The same things were measured in two ways. Each way mixes the same 11 hidden numbers, adds some noise and spreads widely along 6 directions of its own, which tell nothing about the thing.
Some things both ways: the first way, then the second way.
[ -6  27 -11  -2 -28  -6   2  19   0  -9   5   9  -1  14   8   4 -14  -6
   8  -6 -13]
[ -7  -6 -19   8   3  -7  20  10 -17 -19  22  -6   0  13   4   3 -13  -3
  -2  18   2 -28 -12 -13  21  32]

[ 10  21  13 -22  15  10   3  33  -9  36 -20 -21  -8 -21  41  13  23  -8
  -9  -8  -2]
[  5  -2 -11  -7  -4  24  -5 -19   1   8  -9   8  10  -2  12   6  -4  23
  -6 -10  12   3   0   0  -6 -12]

[  2  -7 -15 -15  -9 -15   4 -19  -6  -5   5  25 -10  17 -15   3   5   9
   1   4 -11]
[ -2  -3  -6  10   5   3  14   8  -7   1  12   5   2 -10  -5  18 -16 -11
   2  -5   7   0  -5  11  -2  -5]

[ -4   7  -3  -9  -5  -5   7  14   0 -12   5   1   6  -2  -1   5   3   1
  10   0   0]
[ 11 -11 -45 -14  30  -1  18   8 -20 -13  10 -21 -26  10   1 -25  18  23
   5  13 -11  -5 -31 -11   1  20]

[-32  24  -4 -34 -26 -21  -4  18   6 -35  29  19  12  21 -20 -24  37  -3
  18 -13 -39]
[ -6 -10 -16  -3  21 -23  17   4 -10 -12   9   4 -14  -9 -17   0  -2 -10
  -1   2  -2  -1 -13   8  -2   4]

[  1  13  10  10  20  26  27  36  15  13  13  -6   7  -9  -6  14   4 -12
 -12 -15   2]
[  1 -25  -2 -15 -10  -8  24 -24 -30  -4   5  19  -5  16  28   7 -11 -15
 -17  38 -13 -20  -1 -25  20  13]

[ 10 -21 -14  15   3  11  10   3  -5   6   6 -10  -3   2 -22  15 -11 -20
 -15 -12  20]
[-19  20   0  11   3 -20   3  14  12 -26  -4  -4   0  -4 -35 -14   4 -10
  23 -24  -6  -5  -2  15  -1 -13]

[-36   9 -12  21 -21   0   3   7   7 -20  -5 -18  19  21 -14   2  17 -30
  14  -6 -24]
[ 16  10 -18  -5  15  -9   9  -8  -3  16  10  -4 -19  -9 -16  -8   2   9
  16  -6   0   8 -17  14 -11 -10]

[ -8 -14  15 -24  14   9  13  30  14  13  34   9   4  -2 -27  18  27  -7
 -19  -3  -5]
[ -9  -3  19  -9  -2  -7  28 -18   8  -1  -6   3  12 -15 -12  12 -14 -37
   2   2  15  -1   1   6 -11  -7]

[ -4 -35 -43  47 -26 -11   2 -39 -14 -18 -18   0  17  37 -28  10 -19  -4
 -22   9  -5]
[-37 -11   6  29  -8 -12  -8   9 -18 -13  17  14  15   2   6 -18 -10 -23
  -8  -5  -1 -15  10  16  49  -3]

[ -3  -4  -8  -4  22   7   9   0  10  14   2 -24   9  -5 -11  30  33 -16
 -13   1  -4]
[ 22  15 -32 -12  35  20 -15 -13   2  -4   7 -24 -10 -10 -25 -20   2  50
   9 -19  -8   4 -22  17 -15 -16]

[  9  -6 -17  -8   6 -13   2 -11  -8 -11  -5  -9  -4  -4  -2   3   4  -1
  -5  -4  11]
[ 27   4 -16  -2  27  16 -31  -1   3  25  13 -14 -15 -20 -12   5   4  14
  12 -14   9  13 -23  22  -9 -26]

[  5 -51  -8  -8 -10 -34 -57 -23 -17  11  15  -3  36  19 -54  -3  -8 -12
  -4  -8 -26]
[  3  21  -6 -13   4 -19  20 -11 -16  21  18 -18 -20   6 -19 -13  -2 -12
  13   3  -9 -11  -7  18  21  20]

[ -4   4 -12 -31  -6 -34   7 -14  -2 -29   9  34  22  18 -16  -6  30   6
   0  -1 -36]
[-14 -17   9  -3  13 -11  10 -14  -5  -4   3   3   3 -13  11   1  -8 -15
  -7   0  -5  -8  -6  10  13  -3]

[ -8   7  -8   9   5  11  -3   0   0  -1   7   5  -4   6 -19  -8  -5 -13
  10 -13 -12]
[  8   7 -10   6  17  24 -14  -1  11 -31 -11   3   2 -10 -19   6 -12  26
  -3 -20  -1  13   0   7 -19 -20]

[ 16  10  -7 -33  -3 -34 -11  15  -5  -8   0  20   7   6  -6 -16  10  14
  13  -6 -17]
[ 26  17  -5 -19   7   5 -18  -8   1   9  -1  -9  -9   9  -5  -2   3   3
  26   0  -7  -5 -15   7 -16  -1]

[-12  22 -11   8   9   4  -4   5  -1 -10  -7  -6  14  -6  -9  -4  21  -6
  21   1 -10]
[  1  11   7 -15 -14 -11 -12 -11  -3  24  -4  20   2  10  17   5 -14 -18
  11  -9   7  19   6  19  -7 -17]

[ 12   2   5  -4  20  15 -14  20 -14  13  30  19  15 -35 -23  15  -7  -4
 -10   8  22]
[-14  -3 -15 -29  -2 -38  65 -17 -32   3  16 -12  -9   9  -1 -10  -4 -30
  13  23  -4 -26 -17   4  22  25]

[  1 -12  -9  -8  -4 -13   2  29 -10   8 -37 -13  -4  16   4  -9   4 -22
   8  -5 -12]
[  0   7  -9 -11   7  19   3   1   8  -8 -25  -1   3  -8   3  -6  12   9
  24 -27   4  14 -10  16 -23 -17]

[ -2   1 -10 -22  -4 -21   6  -5  -5  -4  -8   5   1  18  -9   0   5  10
  20   7 -20]
[ -5  30 -38  -4  44   3  12  21   7 -53   2 -39 -15   8 -45 -48   4  40
  19 -31 -22   9 -16  18 -14  10]

[-10  33 -11  10 -16  -4 -16  47 -15 -20 -30 -15  17   4  17 -33 -12 -28
  34 -24 -23]
[ -2  11 -15 -33 -20 -25  30  -4 -29  27  -4   1 -21  13  14  10  11 -25
  27   5   7  -7 -11  15  17  17]

[  7  -8  -5   1 -19  -4  26  25 -13  -7 -32  -1 -13  19  29 -10 -18   4
  -4 -11  -3]
[ -7 -11  -6  -5  14   4  13  -8  -2  -5  -7   0  -5 -23 -16   5   4 -10
  -8  -6  16   3  -5  13  -2   3]

[ 31   7  14 -61  16 -18 -33  36 -32  37   4  -2  -5 -26  14 -21  16   3
 -13 -19   0]
[ 11  17 -13 -20   9   2  -1 -17  -5  10   6 -13  -6 -12 -30   4  -2  10
  12 -13   2  -6 -10  25  -1 -12]

[ 25  -8   4 -25   9  -9   9   6 -18  14  -3  -4  -2  -8   3   2   0  18
  -5  -8  14]
[-16   3 -11   2  18  -5 -11   9   9 -36  -8  -5  -2  11 -15 -35  11  13
   1 -18 -19   4   0  -2  -4  -3]

[  3 -27  -1   8 -36 -19  -4 -10 -20  10 -30   7  -5  32  10  -7 -24   7
   6  -4 -12]
[ -4   0 -20  30 -26   4   2  25 -21 -10   9  16 -16  33  18 -18  -4  -6
  -2  16   3  11   6 -29  33  -4]

[ 10  -6  13 -11   2   0 -20  -5 -21  11  17   6   0 -24   2  -6 -10   7
  -9 -12  15]
[ -2 -12 -15  10   9  -6  11  -5  -5  -1   0   8 -17  -8 -10  -9  10   6
 -11   1  -2   7  -4 -10   3  -5]

[  1  12 -10  14  -7  13  36 -18  13  -7  16  24 -13  13  -5  18  -6  28
  -7   2   4]
[  0   5   6  18 -14 -13  18   8 -10  10  24  16   1   4 -17  24 -26 -33
   0  11   5  -8   8  -1   5   5]

[  1  21  -4  15 -28   9  14  -1 -38 -12  -2   8  19   0  12   1 -41  14
   9  -3   7]
[ -7  -4 -20  -1  -7 -17  30   5 -16  14  27 -10  -3  15  -5  -8   0 -14
   1  16  -1 -17  -7 -19  18   9]

Other things, the second way, with their names:
<324>: [  6   2  19  -2 -14  16 -33 -19  14  -6  -9   8  22   3  20  11 -20  -7
   6   2  17  -3  -1  -6   5 -37]
<323>: [  4  27  -9  -4   5 -11   2  12   8  -3  -4   4  -3  -3 -31   1   0  -7
  31 -21  10   6  -8  26 -30   0]
<299>: [  3  12   6  28  -7  14  -8  12  15 -24  -5   0  -5  12  -3  -4  -4   6
   8  -1 -10  -6   3 -27   6   0]
<314>: [ -7   1 -10 -12   8  -7  15   5  -4 -22  -8  -4 -11   9 -10  -7   5  -4
   1  -3 -14  -1   0  -4  -1  16]
<268>: [  6   5  -5  -3   5   0  -1 -21 -10  16  13   2  -5  -9 -28  -5   1   5
  -7   0  -3 -16   1  11   6   9]
<249>: [  1  -5 -13  -8  19 -20   6  -1 -14 -10  22   1  -6  -1 -20   6 -21 -10
  -9   7  -9  -1  -5   9   2  -6]
<205>: [  7  14   9  -4 -13  -9 -32  -7 -12   1  17   2  -4  35  24 -11 -33 -17
   1  18  -3   5   6   0  35  -4]
<456>: [-12  19  14   0   0  10  -6   2  18 -44 -12  -3  26  14  -5 -16 -25 -11
  13 -13   1   4   7   6 -11 -12]
<84>: [ -3  -6 -14  17  -1   1   7  20  -5   3  15   6  -2  -5 -13  18   0  -7
   3  -5   0  -9  -5  -5   2  -6]
<161>: [ -2  -3  31   0  -8   2  17 -15   7  42   0  15  16 -20  20  27 -14 -40
  15 -13   8   3   1  25 -15 -11]
<158>: [ 12 -16  -2   9 -14  41 -38  -3   5   5  -1   8  23   9  19  11   9  15
  -3   2  -6 -23  -1 -29   2 -23]
<174>: [-10   9  19   5   5 -31  -5  -6   3  -6  16   3  -2   2  -8   1 -33 -32
  -1   2   4   3   4  16  17  -4]
<204>: [ -1  27  -9   1   6  11   9  24  14 -21 -17 -13  -1  10 -23 -26  28   6
  46 -30 -24  -9 -11   5 -29  11]
<311>: [ -3   7   6  20  -5   7  -3   9  16   5  -8   4   1  -9  -7   1  13  -9
  18 -14   7  -6  -4  -2  -8  -2]
<431>: [ -8   3  10  10   3 -11 -13  -1  14  -6  -1   8  -3   3 -11 -15  -9 -15
  -7  -7   0  21   9  -2  -2 -20]
<114>: [  3   6   2  -3   8   3  20  -5 -16  18   9  -2 -10   4  15  -9 -15 -20
  11  -2  -9  14  -4  25   7  11]
<104>: [ 14  15 -13  16 -24   4  16  23 -14  16   1  14 -17  13  -2   8  15  -8
  37  -5 -18  -2  -6 -10  -6 -15]
<196>: [ -5   9  -2 -16  10 -19  16 -15   2  -8  -7   1 -12 -11 -25   3  -1  -6
   1  -6   5  -2  -2  14  -6  11]
<207>: [ 31 -16 -25  10  49  31 -18  -9 -11 -36  11 -23 -27  -3  -7 -40  -4  33
 -15  23 -18  14 -27 -16   9 -15]
<241>: [  3 -55 -23   2  -2   1 -20  -1 -26   3  16  26   2  12  49  15   2   2
 -30  37   2 -18 -15 -40  21  -9]
<24>: [ 13  36   0  15 -11 -21  10  15  -8  29  25  -2 -25   5 -46   0   0 -30
  29   2   5  -9  -3  16   5  24]
<30>: [ 14 -11 -28 -16  19  14   1  -6  -8  -3  -3  -6 -13   4  10  -4  11  29
  -4   2  -9  -4 -17 -11 -10  10]
<160>: [ 24  12  -7   0  -5  26 -26   4  10  19   1  -4   0  13   9   0   3   9
  20  -6   5   8  -8 -11 -13 -21]
<38>: [  2 -18   6 -15  17  12  12 -24  10  28   4   1  25 -25  16  21 -11  -1
  -1 -15   6  -2 -11  14 -27 -21]
<348>: [-10  10  10  21  -5 -13  -8   3   2  18  19 -11  -8   1 -16 -23   5 -24
  10  -3  -1  -7   0   5  32  -7]
<220>: [  2 -20  10   5   7 -11  26 -19 -18  21  21  14  -7  -7  12  12 -21 -28
 -18  24  -4  -5  -1   0  10  17]
<127>: [ -5 -14  -1 -11   2  -3   1 -17 -11  19   9   5   1  -3  12   4  -7 -14
 -13   6  10  -2  -1   8  14   4]
<419>: [ 23   6  -2  -3   6  28 -28 -10  11 -13  -9   7   7  -8 -20  18 -13  12
  -1  -3  18   4  -3   1 -24 -16]
<428>: [ 29  -1 -26  13   6  43 -44  30   3  18  15  -6  -2  13   9  12   5  21
   4  -4  10   7 -13 -14 -12  -4]
<315>: [  1  18 -15  10  18  14  24  -3  17  -1 -10 -15  -3 -22 -40 -17  33  34
  29 -36 -21 -21 -15   8 -29   4]
<262>: [ -3 -28 -10   9  18   7 -16   2  -3   1  12  -5  -2   4  35 -20  -4  -2
 -15  10   6  12 -14 -12  18 -13]
<404>: [ -6  10   7  -4  19  -4   7 -11   1 -16   3 -10  -4  -8 -17  -9 -16  -6
   2 -10 -10   1  -1  24   6   3]
<134>: [ 24  10  12  -7   8   5 -27 -16   5  33  12 -12 -10 -10   0   5 -15 -24
  10   7  32  15 -15  19   7 -17]
<308>: [-10  -1   1  -5  19 -26  17  -8 -14  15  18   2 -10 -19 -18   0 -20 -30
  -7  -4  14  13  -3  42   7  12]
<116>: [-16   5  15   4  -9  22 -28  -1  23 -14 -29   3  16  -5   4  -5  12  -2
   7 -27  15   1   8   6   2 -10]
<266>: [-23 -15 -15 -12   6 -19  28   8 -15 -12 -14  15 -13   6  22  -6   7 -14
  -4  -2   1   9  -2   7   2  30]

Some of these things the first way, each followed by its name:
[-37   0   7  19  -4   1  29  34  24 -16   4 -24  11  23 -18  -7  -2 -25
  -4 -10 -18]
<207>
[ -8  14 -16  -7 -17 -14 -35 -17 -10 -15  20  -4   7   3 -18 -10 -12  13
  20  -4  -8]
<428>
[-20   4  -6  14   0  -1 -62 -19  -2   0  47  -2  35 -17 -42   2   5 -22
 -16  -5 -11]
<315>
[ 30  32   7 -23 -14 -19   2  27 -24   6 -21   7 -24 -20  60 -16 -27  20
  -6 -10  21]
<311>
[  8   2 -11   3   3 -15   0   4  -4   1 -16 -10  13  12 -12  -2 -11  -6
  15  -8 -12]
<205>
[-29  76   4  26  -2  23  -9  31  31 -23  38 -21   0 -32  18  -9  -3  15
   1 -10  13]
<24>
[ -4   2  -3  -2  15  12  35  29  18  15   1  -1  -6  10 -18  24  13  -7
  -2   8  -3]
<456>
[ 10 -26 -15 -32  10 -16  40 -23  -3   8  -8  12   7  19 -12  45  43   2
 -17  18 -14]
<38>
[ 14   0  10 -38  41 -24 -22   3   8  27  10  -7 -11 -28  -7   3  19  15
  -9  15   8]
<114>
[ 15 -15   4 -23  14  -6  -1   5  -2  24   6 -14   0  -8  -7  22  13  -2
  -9  -2   7]
<160>
[ -6  -8 -15  17  18  21  49  13  29  -2   1  -3  13  13 -20  45  32 -32
 -18  -3  -8]
<324>
[  8  -2 -11  14   8   6  14  -9  -1  -5  -8  -1   9   1  -3  17  -8   0
   6  -4   0]
<30>
[  4 -15 -17   4   1 -20   0 -12  -8   1 -14   1   3  12 -15   4 -11  -6
  -3   9  -3]
<161>
[ -2  -8  -3  12  -2  -6   6 -18   2  -4  11  11   5   7 -16   7 -16  12
  -7   5   0]
<220>
[ 16  11   0 -15   9  -5   4  13  -9   5   8  -4  -8 -12  -2  -2 -15  -8
   4 -14  14]
<174>
[  8 -34  -8 -13  -3 -21  -3 -23 -22  -2   0   1  11   1 -18  16 -10  -3
  -4   9  12]
<262>
[ 32 -40  -3   7  34  14  29 -14  20  39   2 -10 -27  -6 -15  44  10   3
 -36  -2  35]
<104>
[  9  -8 -11 -23 -14  -7  10  -6 -13 -13  22  24   9   6 -15  10  21   6
  -9 -10  -1]
<241>
